The same things were measured in two ways. Each way mixes the same 12 hidden numbers, adds some noise and spreads widely along 8 directions of its own, which tell nothing about the thing.
Some things both ways: the first way, then the second way.
[  9 -47   5  32   2  27  44  31 -11 -21  43 -18  -5 -45 -38   5  -3   8
 -13  39   9  33 -43  23  41  23  52  36 -18 -31 -17  20]
[  3 -20  13  50  17  25  -4 -23 -61  24  19  10  27  20  26 -19   8  12
   8   0   1   6 -18 -25 -14 -34  12 -15 -20  40 -22]

[ 20  12  14  39  -9  32   5  11   2 -51 -15 -21  15  24 -18 -13  48   3
 -39  -4  19  -7 -36 -11 -24 -32 -35   2  48 -18  24  -3]
[ 24   2   6 -65 -11 -13 -26  -1  46   7 -13  19  -4 -21 -24  -4   8 -52
 -16 -12 -36  16  32 -33   2 -38  27  17  -6 -21   3]

[ 34   9 -17   5  -5 -15 -14 -32  -5 -19  -1  10 -16 -13   7   4 -34   8
  51  -7 -22   5  15 -16  -8 -13  -6 -24  -1  11  18  14]
[-17 -18 -12   5   4 -22   2 -15   7 -28   5  19  14  13 -31 -26  -3   7
  18   7  -8 -12   7  -6  21 -19 -21  14  -2   2   5]

[ 14  54  -3   3  -5   1  -3 -21  10 -59 -24  22  30  15 -12  26  38 -16
 -10 -24 -10  -7 -16  29 -13 -29 -22 -34  17  -8  23   6]
[ -1  -6  -9 -37 -13 -36   0 -10  -6 -23 -29  22   5 -13  -2  -4   4 -33
  13  -4 -44 -14  10 -10  24 -20  11  11  22  18  27]

[ -6   3 -17  -7 -16  14  34  19  15  17  27  11  28  53 -35   0 -22 -10
  -3 -41 -26  -2  16   2  16 -16  28  17  -8 -11 -32 -21]
[ 29  12 -11 -51 -43  17 -22   3   9  -7  -4  19  -8 -19  -5 -12  -4 -44
 -22   7 -31  -4  26  -4  21   9 -31 -14  14  -7 -14]

[ 15  16  22   9   5  21 -19 -22 -14 -10  18 -19  -5  -4 -16 -44 -21 -34
  33   5  -7   7  12   0   6 -23  35   2   0 -43  12  -2]
[ 10 -17  -2 -22 -26 -27 -33  -5  23 -40   8 -10 -38  13   9   0   0 -20
 -11  -4 -37  28  -7  -3  -5 -13  14 -26  -4 -27  12]

[ 25 -12  -2  14   7  32 -11  -7  19 -41  -8  -4  -3 -10 -44 -20 -28  12
  38   0 -18   4  -4  -6 -34 -40  53  14 -12  10  64 -10]
[ -7 -15   8 -22 -18 -49  -4  19 -27 -59 -11  22  -6  -3 -14  12 -24   5
  24  -6 -37  -6  -6   5  32   8  -8  10   2  -7  35]

[-43  31  17 -23  10 -19  17  18  -6 -20 -11  11  23 -52  -5  13  66 -44
 -30  30  50  37 -14  61  32  55   4 -38 -15 -11  18   6]
[ 56  -6  44  33   7  60 -25 -10 -33  30  28  17 -11   4  29   6  12  -3
 -27 -24  -3  -5  34 -10  -2  12 -11 -21  14  -1 -24]

[ 29  32  -1  -3 -16  -1 -19 -22  -5 -10  25   9  11  44  -7 -23 -13 -25
  25   6 -35  19  -3 -10  -3 -47   7 -18 -20 -15  -1  -9]
[ -3 -33  36  40  36   0   4 -19 -46 -21  -6 -11 -11  26  18  27   7  27
  14 -10  16 -22  -7  -4 -11  -9  14 -19 -32  25  -1]

[  5 -20   9   2  12   2   2   3 -16   7  21 -10  -4 -21  -6 -16   5   5
  17  25  12  32  -1   0  15   4  17  12  -4  -3  10  -4]
[ 12 -23  20  34  15  -1 -26 -11 -36  -9  29  -6  -4  23  32  -9  -7  25
  -5 -19   8   3 -11   3  -1  -8   7 -13 -26 -13  26]

[-17  48   4  15   2  15 -13 -38  12 -27 -34  25  16 -19  27  36  28   5
  14 -20   0  16  16  70  42 -26   0   6  53 -32 -10  15]
[ 24 -28  46  24  13  -8 -16 -12 -14 -29 -15   3  13  25  20  -6 -14  10
 -11  -7  14 -13   6  10  25  -5  11 -44 -44  21   4]

[ 11  40 -30   7  -7   5   1 -19  20 -48 -43  43  18  27  -3  39 -15  24
  13 -39 -26 -23   8  25  -4 -48 -29   4  30 -10  -6  -7]
[  8  37 -29 -12 -37  24 -39 -21 -12  21  18  14   5 -15  15 -20  -8  -3
 -31  10 -38  -2  20   0  19 -16 -12   4   3   8  -3]

[-12  -1  -6  45  -9  39   6  22  42 -43 -14  27  34   6 -44  20  27  -7
 -19 -12   6  -1 -13  39  -4 -18  47  21  27 -10  16   6]
[-15   8 -25 -22   1 -58   3  -8 -20 -27 -11   8  20  12  18   6 -15   0
  41   1 -39  -7 -32  11  14 -11  20  27  15  19  20]

[-13  46   9 -44  16 -28   7 -36 -19  13  -4  21   0 -34  33  16  23 -43
  22  11   9  34  26  42  48  33 -26 -33 -21  -3  -7  17]
[  9 -17  -5  -1 -30  12 -21   2 -43 -12  36   6   1  24   4  -4 -13  -6
   1  13  14  -3 -13 -10   6  -4 -11 -27 -11  10  -1]

[-16  11 -17 -29 -13 -26  54  21  11  -3  10   5  18 -13 -13  45   5 -10
 -18  -2   3  36 -28  16  25  16   0 -44 -39   4  -5 -17]
[ -6 -42  38  37  10 -20   4  -3   3 -51   7  19 -19  29 -21 -18 -25  30
   6 -14  13 -16  15   9  -3   1 -26 -17 -29 -37  41]

[  6   3 -22  12  -9   5  59  40  -8 -63  -5  24   8   1 -27  29  27  10
 -45  19   3  -2 -53  21  17  29 -31   6 -11  -5 -15  17]
[  6 -36  16  -9 -14  -8 -24  -2 -47 -11   4  28   4 -17  14  15  33 -29
  28  -5 -36  21  -7 -30 -15 -36  25 -35  11  38  19]

[-13   6 -23  31   9  -3  -1   9  19 -28 -17  17   2 -11   8  25 -18  49
   9   6  -6 -10  -6   9   8  -1 -12  37  59 -19 -15   1]
[ -7  -9  -4 -27  28 -59  14 -16  20 -45 -19  16  22 -13 -24  -6   8  17
  43   5 -34   1   7  -5 -21 -22   1  21 -10   5  36]

[ 17  29 -19  27 -44  -1  28  11 -18 -41  -8  14  -2  45   1   7  28  11
 -30 -14  -3  -3 -27  -7   6 -15 -54 -23  12  -9 -25   9]
[  5 -25  29  35  23 -25   5 -20   4 -16 -27   5  24  17  31 -25  -1   3
   3 -15  -4   3 -14   7 -14 -22  24 -26 -28  28   9]

[ 15  -9  19  29  -1  29   8  16   5 -16  13 -22  22   6 -30 -25  16 -18
 -13  28   5  14 -21  17   9 -27  42  13  20 -35 -17   7]
[ 17  31  10  23  38  22 -44 -28   2  35  21  -4  10 -10  39   5  30  23
 -21 -28 -34  20  14 -11  -1 -26  47  33   7  19 -31]

[ 16 -46  29  36 -21  19  18  39   7 -20  17 -44  -4 -41 -45 -35   7 -30
 -23  45  46  32 -29 -15   3  27  30   9   4 -19  17   7]
[-44  28 -36  -8 -14 -15 -15  -7 -25  -7  43  16   5  27  -3 -23 -35   6
  13   8 -49  20 -48  -3   9 -11  11  36  29 -10 -36]

[-14  39 -19 -15 -20 -20  16   5  -4 -37 -18  18 -13   2   7  15   3  19
  -1   3  -6  13 -15  12  13  14 -42 -18 -11   7   6   1]
[ -2  30  -8 -26 -17 -19   1   9 -11 -18 -13   9  18 -23   5   5  -9  -5
   2   2 -46  -3   3   1  11   5   6  13  23  26 -13]

[-31  11  -6 -18  -8   7  30  -6  14  -2  15  16   8 -36 -35  32  -7 -12
  17 -31 -10  34  20  58  46  38  60   8 -27   2  -1  12]
[-23  -4  -6 -11  26 -11  -1 -15 -13  13   3   5  35   4  14 -28   8 -14
  24   1 -14  -8 -17  -4 -17 -29  -4  -8  -1  11 -13]

[ -3  32   3  39   4 -14  -5 -34   4 -23 -28  -9 -22 -34   5  23  21  59
   3  16  15   2   1  10  -7 -11 -29   2  80 -23  -3   4]
[ -4  -5   3 -19 -48 -35  17  12 -26 -50  -1  29   9   9   1 -27 -27 -39
  -3   3 -24  -7 -13 -12  17  12  17 -16  59  27  21]

[  1  -2 -21 -22  -9 -17  10  19  -7 -10  -5  23  -6  -2   1  -8 -18  19
  22  27 -11  24   1   7  18  22  -4  11 -28  22  -7   3]
[  4   6  13 -12   7  -8 -37  16 -51 -30   5  23  13 -26   5  38   7  27
  30  -8 -51  -1   1  12  52  19 -16  11  13  25 -22]

[  2  23  25  -6  31 -18  -2 -47  -3  21   8 -17   4 -53  13   9   0 -12
  25  11   4  32  31  25  47   0   6  21  63 -36 -42  -2]
[-20   8 -26 -50 -43  -8  -1 -20 -27 -30   7  37  -4  17 -14 -41 -35 -38
  -3  23 -22 -16 -12 -16  19 -11  -4  -3  22   9  10]

[ 17 -14  17   6  11   9 -10 -22   8  23  21  -9  -4 -26 -14  -9 -24 -23
  35  28   2  30  17  -9   6  -9  22  12   5 -12  13   6]
[-16   2  -5  11   6  13 -34  10 -47   0  70  -6 -10  21  -8  22   8  20
   5  -9   1  14 -13 -31  13 -13  26  33  17   0 -37]

[  4 -11  -1  27 -12   4  24  41 -15 -26  26  16  20   6 -12  -1  39 -41
 -30  31  24  18 -41   9  22  17  10 -28 -31 -19  -1   6]
[ 57 -45  55  29  40  -1   2 -21   8  -1 -38  24   2  10   1  24  28 -10
  21 -25 -24  -9  40 -12  27 -16  -2  -7  -9   9 -18]

[ -2 -23 -31  10 -29  -3 -11   3   7  -5   6  65  -7  -3  -2  30 -36 -20
  32 -46   3  11  43 -20   9  30 -37  20  -3  36  27  14]
[ 21   7   1  10  32 -15 -14 -44  10   3   9  -5   3  32  49 -33   4  -3
  -7 -13   7 -12  19  -1  12 -31  33   9  -6   0  15]

[-13  15   4  31  39  10  -9 -29   3 -52   4   2 -16 -81 -25  15 -19  27
  34  32 -19   7  -8  62  25  15  66  32  28 -44   2  31]
[ 18 -20   6  -5  32 -14  -6 -25  13 -30 -21  29  -8  -1 -17  -2  18  12
  34  -4 -50  15  10  -6  16 -12 -23  26 -14  -7 -26]

[ 11  10 -19  -5 -32  -7  30   2   6  11  10  24  12  32  -8  26   8  -9
  -4  -7  -7  22   3   4  14  -4 -21 -21 -24  10 -16   3]
[ 26 -10  29  23  38  35 -30 -30   5  35  28  10  11  31  14 -16   7  -1
  -4 -10  26 -17  34  -8   5 -32  -4 -18 -28 -10 -25]

[  3  22 -14   7 -11  25  39  13  18 -58 -21  15  -1  -2 -38  17  17  -9
 -13 -25  -4   2 -18  14  -1   2   6  -9 -16  15  35   4]
[  1 -12  19 -29  -1 -26 -21  14   7 -21 -12  20   6 -14 -19  15  -5 -12
   4 -19 -35  19  -8 -12   8 -13  24  17  -9  -1   0]

[-16   8   2 -40  17 -31 -16  -5   9  10  -2  20  33 -31  25   2 -21 -43
  27 -11   9  33  39  12  50  24 -10  18  33  -2 -25 -16]
[-12  21 -29 -46 -32  35 -35 -40 -19 -11  27  26 -32   6 -19 -20 -24  -3
 -23  25 -10 -29  15  -4   5  -7 -34  -3 -12 -15  13]

Other things, the second way, with their names:
<160>: [ 25 -25 -15 -50 -60   9 -40  -2 -25 -13  21  27   7  13 -19 -33 -29 -45
 -19  22  -6  15 -14 -23  25 -14 -15 -33 -30  -7  16]
<129>: [-34  -4 -27  21   4   0   3 -20 -16   2  22   8   6  20  14 -48  -8   1
  -3 -11   5 -11 -27   1 -15 -16  -5  21   6  -2   6]
<256>: [ 12  -8  16 -13  29  -4 -19 -13  -8  10 -13  31  25 -13   3   6  21 -16
  29 -13 -56  -3  12  -3  31 -16 -10   4  20  12 -30]
<590>: [ 19  -5  22  28  19 -19 -10 -15 -34  -2   0  -7  25  -1  40  12  23   8
   9 -14 -42   3   0  -6  10 -11  33 -14  31  41   1]
<577>: [ 21  32  -2  -9   3  25 -47 -30  -8  34  18   2  10 -29  18  17  24  10
 -28  -8 -43  14  18 -18 -13 -26  32  15   7  23  -4]
<155>: [  2 -17   1 -36 -26 -18 -37  12  12 -20  17  -2 -29 -25 -22  40  43 -31
   9  -5 -42  18  29 -31  -9 -32  20 -14  28  -5  15]
<420>: [ 30  -4  45  30  19   0  33  -9 -41  12 -29  -8  30   5  44  15  -3  -2
  -1 -14   3 -28   0   0 -37   6  25 -30   2  48   8]
<185>: [ 14 -37  46  19  35  38  11 -25 -29  28 -14  25   8   7  -7  13  26 -23
  15 -12   5 -35  24 -24 -17 -23 -12 -26   1  25 -25]
<348>: [ 35  16  -1 -38 -22   0 -17 -36  -4   3 -21  50   8 -17  26 -26  -6 -37
 -13  -5 -42  -4  18  -7   5 -13  14  -1  19  23  32]
<126>: [ 12 -62  40  28  13  24 -11   7 -52  -7  14   2   8   3  -8  -3  30  -7
   5 -10  14  -2   2 -28  -1 -10 -20 -44 -16  15  -7]
<183>: [  0  21 -42 -46 -41 -10 -14 -19   5  16   3  11   0 -11  26 -31  -1 -49
  -4  12 -37  -3   8  -5 -17 -37   0 -11  14  -4  30]
<340>: [  2  -6   7 -17  19   2  -2  -3   4   8  -8   3  12 -22 -20  21  37 -13
  19  -1 -36   6  13 -24 -21 -22   1   5  12  19 -36]
<343>: [ 23 -48  47  21   8  16  17   7 -36  -5  16  15  15  21 -38   7 -10   1
   9   3  42  -2   7 -46 -36 -21   9 -18 -42  15  -2]
<38>: [ -9 -10 -28 -22  10   2 -25 -37   9   5  23   1  -7  12  17 -28  23 -17
   9   4   6   3  -7 -13 -33 -42   5  -6 -18  -2  15]
<541>: [  5 -23  29   9 -15 -16   1   7 -15 -43  12   4 -11   9  -7   5   8 -12
  -5  -8 -25   6   2 -19   2   7  18 -22  45  15  -1]
<78>: [ 33  20   7   4  -3  -5   3  -6 -39  -7 -19  25  12  -5  33  -7 -27  13
   8  -5 -40 -10   6  16  19  17 -21  12  -5   7   4]
<170>: [-24 -11 -33  -3 -36  -4 -16  13 -41 -17  33   7  -5   6 -35   8 -15  11
  10  10 -20   4 -25 -16  15  -4 -21  28  -1  -5  -2]
<96>: [-16  -8 -17 -13  -2 -14 -19   7  -6 -18  32 -13  14  14 -36  10   3   6
  12  11 -17  13 -17 -20  22 -12  -1  19   3   1 -40]
<589>: [ 20  24 -30 -22 -13  18 -44 -20   5   1  24  15  -6  12  -3 -23 -14   0
 -20   7 -19   7  15  -6  55 -10 -15  37 -18 -15 -36]
<356>: [-11   6 -13  -1  -6 -33 -17   7 -54 -15  19  -9  16   3  27  23  -2  17
  32   5 -12   4 -20  -4  -4 -25  31   1 -14  31  23]
<547>: [ 12 -12  35  -9 -18 -15 -34   2  -8 -53   7  11 -19  10 -20  15 -23  10
 -30 -12 -24   2   5  -5  42  14  21  -6   2  -5  10]
<104>: [ -4 -25  38  31  73  -2   5 -15 -13  13  -1   4  36  12  -1   7  21  24
  35 -17   1   0 -11 -12 -25 -29  14   4 -25  22 -34]
<66>: [ 18   8  14  13  30  50 -47 -29 -27  51  29   4  13  -9  28  10  27  13
 -20 -21 -10  11  -4 -15 -22 -21  23   8 -12  21 -27]
<532>: [  1  -7 -14   1 -23 -20  -3  -9 -38 -13  21   3  -8  11  33   3  15 -21
  17   1  11  -8   6 -26 -21 -38  39 -10  15  34  46]
<425>: [ 12   5   9   8  -5 -26  25 -15 -28 -10  -8  16  39  -3  17 -20   4 -14
  11   8 -17 -16  20 -22  -8 -23  26 -13  33  53  27]
<433>: [  0  -3   7 -27  28 -31  -3  -6  -3 -38 -31  18   7 -26  -8  14   2  23
  26 -16 -44 -16   2  20   9  16 -26  27  -8  -6  22]
<516>: [-10   8  -9  20  35   7   3 -23  -9  34  33   3  45  11  -8 -17   4  22
  13   1  13  -3  -8 -22 -38 -36  14  30  -7  18 -12]
<496>: [-25  16 -34 -14  -3 -15  15  10 -22   1   2  12  18  -8 -12   2  10 -10
  42  11 -19 -14   4 -13   8 -23 -14  37  15  23 -28]
<13>: [ 54 -20  45   2  -1  21 -17 -28  21  -1   4  25 -18  18   3  -5   2 -20
 -19  -7  25 -17  56 -18 -15 -24   8 -39 -24  -7  22]
<304>: [ -5  18 -37  10  -6  -2 -33 -19  15   8  47  -5   2  16   6 -23  -7  21
 -11   0 -20  29 -17  -3 -15 -24   9  30  -8 -20  -4]
<313>: [ -6  -9   9  15   9  -9 -29  12 -30   7  35  -2  13 -12  15  28  15  22
  14 -26 -13  13 -19  -1 -30 -12  23   9   7   6  26]
<222>: [ 17 -11  17 -10 -29  17  -2  11 -25 -15  16  23  -4   9 -22  -8 -18 -18
  -9   7  12  -6  17 -27   5  -5  -6 -12  -8   7 -12]
<132>: [ 36 -22  18  45  17   8  -8  -2 -25   0  24  10  19  12  16 -11  11  21
  15  -8   6  15  13 -12   0 -10  -8  -2 -16  10 -11]
<246>: [ 15  -1  24 -10  -8  -7  15  -5  24 -11   6  16   2   7 -24 -28 -23 -13
 -17   1   6  -9  34 -19 -31 -16   2  -9  -7 -23  23]
<75>: [ 23 -10 -12  -1 -27   5  13 -11 -39  -5  11   7   7   9  24 -26  -7 -17
   8  16   9  -9  -1 -10 -36  -7 -20 -32  -6  15  28]
<483>: [ -9  14 -21 -11   8 -41  -9 -22  -8   3   6   3  10  -1  36 -11  -6   2
  11 -16 -24 -12 -11   8 -20 -26  29  24   8  -6  67]
<6>: [-26   8  -1  16   1  -3  11  -5 -25   7  -6  -9  39   6  34 -25   6 -17
  -6  -1  12 -13 -17  -8 -10 -25  35 -18   5  63 -22]
<382>: [  3  12 -13 -45 -31 -34 -11  -9  53 -41 -11   5 -19  16  -1 -24 -16 -41
 -12   7  -4 -23  33  11  32 -10  -1 -14   8 -16  13]
<586>: [ -1   4 -33 -14 -58 -26  -7 -10 -14 -19  24  14 -20  10  28 -33  -6 -42
  -5   4 -36  11  -5 -13  -7 -20  16 -11  49  -4  45]
<468>: [ -3   2 -33  -2 -23   7 -41 -14 -40  -2  32  12  12   5  13  -9  -3  11
   4   9 -10   0 -17   3  24 -11 -14   5 -10  17  10]
<558>: [ -7 -13  22  11  11   0 -10   9 -65   1  16  14  38  -8   2   5  13   3
  16  -8 -20   1  -9 -27  19 -17  20   0  19  45 -17]
<509>: [ 25 -25  15   1  23  29 -28 -11  -3  10  33   7 -18  14 -17   8  20   3
   9  -6   0  11  17 -22 -10 -19 -20   2 -25 -28 -28]
<488>: [  3 -13 -10   8 -31  13 -30  -4 -16 -21  29  13 -17  19  11 -37  -7 -12
 -17  -1  -9   2   3   3  33   2 -30 -17   8 -16  -6]
<124>: [-26 -22  -4 -40  23  -1 -29  -5 -21 -10  33   4   2   9 -46   5   8  -3
  20   7 -13   8 -14 -36   6 -36   3  16 -20 -15 -25]
<39>: [ 54 -47  62   4  22   8 -19 -20  11   1  -2  21  15   3   3  -3  34 -36
 -17 -28  12   0  33 -35  -4 -21  39 -34  12  24  18]
<486>: [  0 -36  -7 -30 -32 -41  -4  18 -40 -45  14 -10  -2   7 -14  18   0 -19
  28  17 -19   2 -15 -19   2 -12  -4 -29   1   2  34]
<322>: [ 30 -14  12 -18 -20  -7 -21 -18   4 -31 -20  29 -18  -2   8 -20  -6 -20
  -9  -2 -31  -1  27  -1  29  -8 -12 -20 -14  -5  17]
<545>: [ -4  -2  -8  -4   1  14 -24 -42  24  33  17   7  10   3  11 -18  15 -16
 -15  -2  18 -11   9 -11 -60 -52  24 -19 -20   9  42]
<582>: [-29 -13  -7 -32 -11 -47  12  12   0 -36  -8  18   9 -12 -31  15  15 -25
  42   5 -36  -9   4 -17   2 -21   7   4  38  19  11]
<196>: [ 14  22 -10  -6  -6   9 -37  -2  18  18  36   2   2 -14  -6  14  18   5
 -10 -11 -54  39  -1 -16 -18 -12  19  30  31  -8 -30]
<383>: [ 33 -40  42  17 -23  45 -17 -16 -28  -1  29  22   4  17 -31 -29 -11 -16
 -49   2   7  -1  16 -37   8   0 -11 -42   2   3  -6]

Some of these things the first way, each followed by its name:
[ 14  41 -29 -29 -16  -7  36  -2   5 -40   6  23   3  32 -24  25 -23  -9
   4  -9 -38   1 -27   3  -8 -11 -16 -42 -63   4  19  -3]
<155>
[-24  -5  -8 -14   3   7  60  22  17  -9   9  18  27 -36 -15  57  20 -22
 -26  -7  13  33 -18  58  59  40  16   6 -18 -12 -15  14]
<558>
[-11 -29  14   9   1  -8 -30  16  -3   9  -8   8  11 -40  20 -29  -3 -59
  25  13  46  36  35  -7  32  18   7  -3  31  -3   6  -2]
<582>
[ 15  12  -7  26   5   2   6  16  -1 -52 -30  20  11   3 -15  -4  27   0
 -14  -2  16 -18   0  -2  -9   6 -33  17  47   4   0   3]
<348>
[ 14  30  -7  18   2  -1   6 -19  13 -31 -19 -10  -6  -4  11  18  -5  38
   6  10  -9   4 -22  -1  -2 -29 -23  -1  37 -17   5 -10]
<547>
[ -3   8 -27  12   8   6  26 -13   6   8  -2  46  -2  11  -2  41 -22   7
  16 -12 -14 -16  25  21  20  -7 -16  15   8 -18 -25  10]
<132>
[ -6   8 -14  -4 -25   6  41  34  14 -27  -1  31  36  21 -32  19  23 -44
 -33 -17  15   7 -11  31  22  24   6 -17 -31   0  -7   8]
<256>
[  6 -16   4  61  -9  24 -37  16  -1 -70  -2 -23 -30 -35 -28 -44 -11  50
  24  43   0   7 -33  -5 -29  -2  47  28  28 -17  49  14]
<340>
[ -8  17   7   0  26   8 -32 -28  -3   5  -4  27   8  -9  -1 -19 -19 -35
  45 -17   3  -6  55  15  12 -10  15  22  24 -22   8  -1]
<75>
[  7  11  13   3  24   9 -23 -17  -8  -9  -7  10   1 -19  -5 -38   0 -26
  41   5   2   8  41  14  14  -3  31  20  20  -5   6   4]
<66>
[-26   6 -33  12 -43 -12  20   2  -6 -32  -7  33 -36 -32   4  41  -6  44
  13 -24  -8  35   4  15  40  38 -29   4   5  32  -4  27]
<6>
[  3  26 -14  15  12  12   2 -45  15  -5   3  18 -29 -27 -24  15 -38  25
  58  -8 -41   7  33  32  20 -16  59  20  -2 -12  -1   9]
<104>
[ -9 -20   3  18 -15  34  18  37  24 -24  26   7  47   5 -58   1   6 -47
 -20 -30  -5  12  -6  28  10  17  57  19   1  -2   3  21]
<38>
[-23   4  32  24  33   0  -9   0  -8  28  13 -23  40 -18  41   3  48   4
 -21  41  40  28 -14  40  48 -13  -7  28  78 -75 -45 -12]
<486>
[  9  44   9 -15  29 -29 -41 -50 -19 -16 -36  24  -5 -27  27 -10  34  -4
  41   8  17  14  35  10  -6 -15 -33 -21  31  16  35 -12]
<483>
[ 14  15  -8  -1  -8  -3  11  -3 -14 -32   5   7  -6  13 -23  -4   3  17
   3  -3 -11   7 -11   0  -6  -8 -10  -3 -14   0  10  -6]
<183>
[ 41  10   9   8   5   7 -26 -28  -9  -8  -4   0  -6   7   7 -27 -22 -23
  37  16  -1  -2  13 -19 -13 -33 -11  -8   6 -25  18   2]
<425>
[  2  38   2  21  11  23  12 -35  40  -5 -15 -14  11  16 -24  27 -10  22
   5 -18 -15 -12   5  19  -8 -73  19  10  49 -50  -4 -28]
<246>
[-11 -44  -9  19 -48  19  10  42  16  -1  27  -4  10   3 -29  -4 -14  -4
  -1 -10   3  46 -11  -9   9  12  40   5 -13  23  17   6]
<382>
[-25  -8   4  24  24   4  13   3  13 -26 -11  -4   4 -84  14  38   3  -1
   7  -8  42   9   1  31  40  44   9  17  46 -33  14   5]
<383>
[ 35  44  14  11   2  18   9 -36   1 -51  -6 -33 -15  -2 -27   0  20  26
   1  34 -23  12 -47  10 -33 -37   1 -24  -4 -18  38  14]
<222>
[-11   5 -31  -6  -8   2   9  31  25 -17   2  31  33  41 -32  -2 -21   0
   5 -37 -27  -4  11   0  -5  -9  31  12  -8  21  -1 -24]
<433>
[ -7 -14 -14   4 -20  41  26  54  28 -52  -2  32  31  24 -68  -2  -4 -42
 -21 -22   6  -4 -19  17 -14   4  39  11 -46   9  46  -6]
<78>
[-14 -17 -22  -4   2 -14  54  12   6  28  25  31   7  -7 -22  42 -32 -17
  -2 -23   2   8  22  -1  43  21  -5  16  -6 -15 -44 -18]
<586>
[ 17  20   9   6   9   7 -13 -35   5 -27   4 -14  -6 -32  -3   9  -7  17
  24   3 -12  16  -6   9   0   0  -6  15  25 -10  28  14]
<124>
